All rows are made from the same 11 directions, up to rounding. Whole rows:
[[ 10 -20  -5 -32 -62  22  27 -34  27  13 -35 -36  20  -7 -48  32  17  -2
   -2   5]
 [ 13 -18 -13  30  35 -26 -25 -22 -26 -20 -54  -8 -18  24   5   9 -41  11
  -36   2]
 [ -1  21   2   3  17  19  -4  -4  33   8  58 -22  62  12   1 -18  13  29
   26  35]
 [-31  -3  21  15  13 -10  -6  14   6 -24 -19  49 -22  46  67  13  -3  40
   17  34]
 [ -6 -18 -25  26  23  10  21  34 -17 -15  -1   8  -6  -4  -9 -25 -11 -53
  -10 -40]
 [ 25   2  11 -26  51 -26  35  11 -60  26 -44  -3 -63   8  -3 -14  12  30
  -16 -29]
 [-30  -9  38 -12  -4  23 -16  30  -8  -3 -58  15 -24  -4 -30 -36   8  16
   -2 -26]
 [ 17   0 -28 -10 -49  10  20   6   8  19  34  22  -6  -9   8  34  16 -36
    7  10]
 [ 48  -9   7  18 -40  -1  -9  56 -20   1  14  -3  -2  -3  30  19  -1 -39
  -37  19]
 [ -3  32  35 -31  19  11 -39  33   3 -11   2  11 -45  -6  20 -21  23  27
    7  25]
 [-28  -7  28  -8  35  34 -16  11  41 -51 -46 -39  16  30  -4 -24   4  34
    8  26]
 [-37 -12  13  34  38 -46 -36 -27 -16  -5   2  13  22 -16  20   5 -57  -3
    4 -69]
 [ 15  23 -24 -24  12 -17  38 -15 -25  37  38  13 -29 -22 -12  -6  23  -6
   13 -17]
 [-23  -6   7  20  11  26 -41  31  20 -46 -40  37 -27  48  39  -3  -7  20
   -3  51]]

Rows cut short, each followed by the rest of it:
[  6 -13  42 -14 -23  10 -26  23   9 -28 -48 -36  -5  -8  -5   4]
[  0  -2 -24   3]
[ 25  10   9 -41  16  -4  14  24 -37  50  -6  22 -52   4  13  14]
[ 21  26   4 -19]
[ 38   2 -55 -47  -4  47   5 -16  32  -5  -8 -48 -22  -7 -48  24]
[ 19 -35  -9  18]
[  3   0   4  34  43  12 -48  32   1   1  29  -3  42  17  20 -18]
[-28   7  -5  -2]
[ 25   9  -6 -29  40  36 -45  41  16  12  10  10 -25  41  48  34]
[ 3 27  8 31]
[ 18  -8  20 -12 -12   4  34  36 -18   0 -33   0 -28  19  12  -2]
[ 26  13 -12  19]
[ -6   9  38 -46 -22   8  17  11  35 -31  -4 -34 -12 -13  18  14]
[35  3 17 20]
[ 38   7  -2 -21  10 -38 -15 -32  -4 -13 -12 -26 -35   7  42  57]
[-11  14 -18  29]
[-40   3   3 -18 -73  33  37 -11  34 -18 -22  21 -11 -15 -47 -25]
[45 -9 22 26]
[  1  19 -19  -4  90  20  31  44  -1   1  42  15 -13  46  46 -25]
[22 26 31 19]
[-10   7  17  -7 -67  18  21  27  29 -35   6  13 -13  -8  13  -3]
[ 39 -23   6  49]
[-53  29  26 -31   8  -5  -4   5  14 -48 -15  37 -76 -23  17 -27]
[28  0 28  3]
[-13 -10  21  30  34 -30  14 -23  12 -28   9 -45  61  14  23  -5]
[-23  21   4   0]
[ 21  16  26 -10   2 -44  19 -21  16 -13  58 -56  39 -19  47  30]
[ 4  3 10 14]
[ 27 -20 -13  21  35  16  54  63 -41  44  23   1  27  23   3 -23]
[  6 -13  -4 -38]
[-14   1  32  -5  37 -49   8 -35   7 -50 -15 -56   4 -16  23   5]
[-16   7  -1 -17]
[ 38 -26  -1   2 -31  -3  37 -13 -12   8 -45 -42  17  17 -25  18]
[  4   8 -31  19]
[ 29  37 -21  11  81  -8 -59  -8 -22  14  36 -12  -6   1  -8 -36]
[-19  26 -14  15]
[ 10   7  27   4  -1 -30  39 -12 -10  14  23 -25  36   0  12  -6]
[13 30  7 10]
[  8  -6 -37  24 -21   1  10 -27  12  22  33  19  38  22   8  29]
[-10   0   9  24]
[-14  -9  -8  26 -31  35   2  42   6  -3   7  36  11   9  -8 -24]
[  9 -26   1  11]
[ 37  -6  33  31 -41 -64  -9 -21 -36 -10 -13 -37  16 -28   8  13]
[-24  -9 -50   8]
[-13 -23  12 -30 -20   7  37 -23  35  -5  -1 -66  50 -30 -29  24]
[  2 -27  17 -52]
[-34  10 -34 -12   7 -34  25 -73  35 -31  32   7 -11 -15  28  42]
[ -8 -21  37  -6]
[  7   2  47  -8   8   6 -19  39 -13  33  -4  14  10  28  33   3]
[ 8 57  6 10]
[-57  -5  29  39  32   5 -13  26   5 -40 -31  46  -3  41  33 -42]
[-8 37 15 19]
[ 14  -7  11 -15 -30 -15 -45   9  -5 -35 -31 -19 -48 -47   0  27]
[-20 -59 -36 -29]
[ 44  15 -32 -18  40 -12 -32 -19 -22  12   2 -25 -37 -13 -14  13]
[-16 -10 -26  -6]
[ 31   7  20 -36   6 -29  -9  -7 -30  54   4   3 -23  -3  26  44]
[ -1  36   0 -20]
[-30   9 -12 -19  49  34  13  33   6  -2   6  28 -31  10  -2 -32]
[ 19  -1  31 -22]
[ 19  20  -3 -10  11  63 -48  78   2   4   4  32 -37  23   1 -34]
[26  6 -8 48]
[ 10   4 -59 -17   5  11   8 -37   5  -6  -7  -8 -35 -18 -46   4]
[  1 -40  -7  -8]
[-41 -26  36  -9 -39  -2  35  17  14 -33 -31  -6  -1 -27   0   2]
[  7 -37  11 -48]
[-31  23  -1 -27  30 -34  -9 -43  17  -9  36  13 -24 -24  35  28]
[ -8   2  37 -27]
[-19 -13  27  14 -57 -58  18 -58   4 -21 -16  -9  18 -22  16  36]
[-16  -2  -3  -4]
[-25  15  15  39 -11   0 -13  -7   1   9  19  36  38  18  -4 -42]
[ 3 44 12 40]
[  8  -7  38 -21  24 -31   3 -26  13 -51 -45 -81  -1  -6  12  16]
[ -8  16 -17   4]
[ 21 -20   6  34 -10 -10  10  69 -23  -2  36  13  14  -1  54  14]
[-14 -54 -16 -25]
[ 13  29  21 -14  -8  14 -37  59  11 -17  57  -2 -14 -35  28 -13]
[ 17 -38   0  10]
[ 10 -20   0  23  22 -28  20  -4 -29 -24 -32 -36   0 -11 -14 -15]
[-22 -27 -31 -34]
[ 70  21 -22 -44 -17 -13   8 -58   5  35  17 -61   5  -5 -23  44]
[ 18  28 -15  49]
[ 10 -14  -8   9  -9 -23  52  -4 -30  19  12 -18  16 -29 -25  -9]
[ -1 -37  -8 -53]
[  5 -10 -16 -36 -17  61  36  31  13  38  -7   3   1  12 -40  -6]
[38 -1 18 -8]
[ -7 -24 -40  -1   4  28  12  -4  13  -2 -13  -8   7  -1 -32   8]
[-12 -41   1 -37]
[-19  -1 -35  39 -36 -10  28  -8  -5   3  43  51  11 -13   1  -7]
[ -3 -45  10  -5]
[ 11  35  26   2 -26 -29 -33 -20 -27  41  33  18   5 -33 -19 -25]
[ 7 32 -5 14]
[-33 -38 -12  47 -32  -4  16 -10  -7  -4 -26  27  31   2 -20  -3]
[-29 -30  -5 -39]
[ 29  -7  -5  41  68   4 -15  37 -34 -17 -12 -45  19   8 -24 -60]
[-23 -11 -42 -11]
[ -7   2  12 -53 -14  -6  52  17   0   3  -1  14 -56 -16  29  31]
[ 35 -17  25 -28]
[-28 -11   2  31 -36 -18 -40 -30  18  11  29  32  48  -8  23  38]
[-40  -7  14 -19]
[  6  -9 -54 -24   4  52  36 -26  60 -19   2 -39  23  32 -23  23]
[21 -7 20 42]
[ 28   1 -12  -1  42 -10 -14 -18  -7 -26 -21 -62  -4  -9 -24 -10]
[-16 -10 -31  -2]
[-49  -8  44   1 -58 -24   2 -41  -9  -8 -79  38 -27  -8 -29 -13]
[ 5 41  0  2]
[ 19  25 -28  28  28 -30  14 -20  -9  -9  61  -8  14  -4  16 -16]
[ -2 -10  -2  30]
[  5  29   2  -6   8  17 -51  12  18  -4  42  -7   7 -22  -6 -20]
[ 3 -6  3 17]
[-14 -35  50  -1 -37  59 -12  84  21  11 -34  18  32  42  25  10]
[12 21  7  5]
[  5  22  -1 -11 -13  22   9  -3  21  18  25  15  14  29   5  -6]
[33 47 22 66]
[-19 -15   2  -9   4 -36  -6 -25 -23 -17 -46   8 -52 -32  -5  19]
[-27 -31 -13 -64]
[-39 -24  20  56 -10   4 -48  38  -2 -22  -3  31  33  -8  12 -19]
[-43 -36  -9 -42]
[-39  24   8 -28  40  -9 -14 -35  14 -17 -13  16 -40  -2   3 -11]
[ 6 36 29  0]
[-12  -5 -22  23  33  -9  31 -13 -43  60   7  42  14  18 -24 -27]
[ -8  29  13 -39]
[ 38   4 -27 -56 -10  11   5   6  30 -19  21 -35 -41 -18  31  68]
[ 14 -52   1   4]
[-15 -11  37  -7   9 -28 -27 -21 -16   1 -63  11 -26  16  19  23]
[-21  50  -7 -11]
[-53 -10  19  22   8 -12  14  11  16 -53   8  -6  17 -31   6 -30]
[-12 -47  15 -48]
[ 32 -26   0 -13  45  57 -11  79  -6  24 -26  -9   1  56  21  12]
[  1  17 -10  -5]
[ -2 -10   5 -50  28  -5   4 -24  12  35  -7 -10  -4  15  28  64]
[ -7  34  29 -39]
[ 19  -1  -8 -12 -60  25  37   2  29   8  13  -2  20  22   5  25]
[36  8  9 63]
[ 21  -1 -42  10  58 -17  -7 -19 -42  17 -16   4 -33   5 -19  -8]
[-26  -4 -22 -28]
[-15   7  11  31  24 -24 -13  10 -44  -7 -36  50 -46  15   8 -39]
[ -8  26 -16   9]
[-65 -23 -38  26   3  10 -10 -43  42 -46 -29  47  -5  29  14  24]
[-31 -13  26  -1]
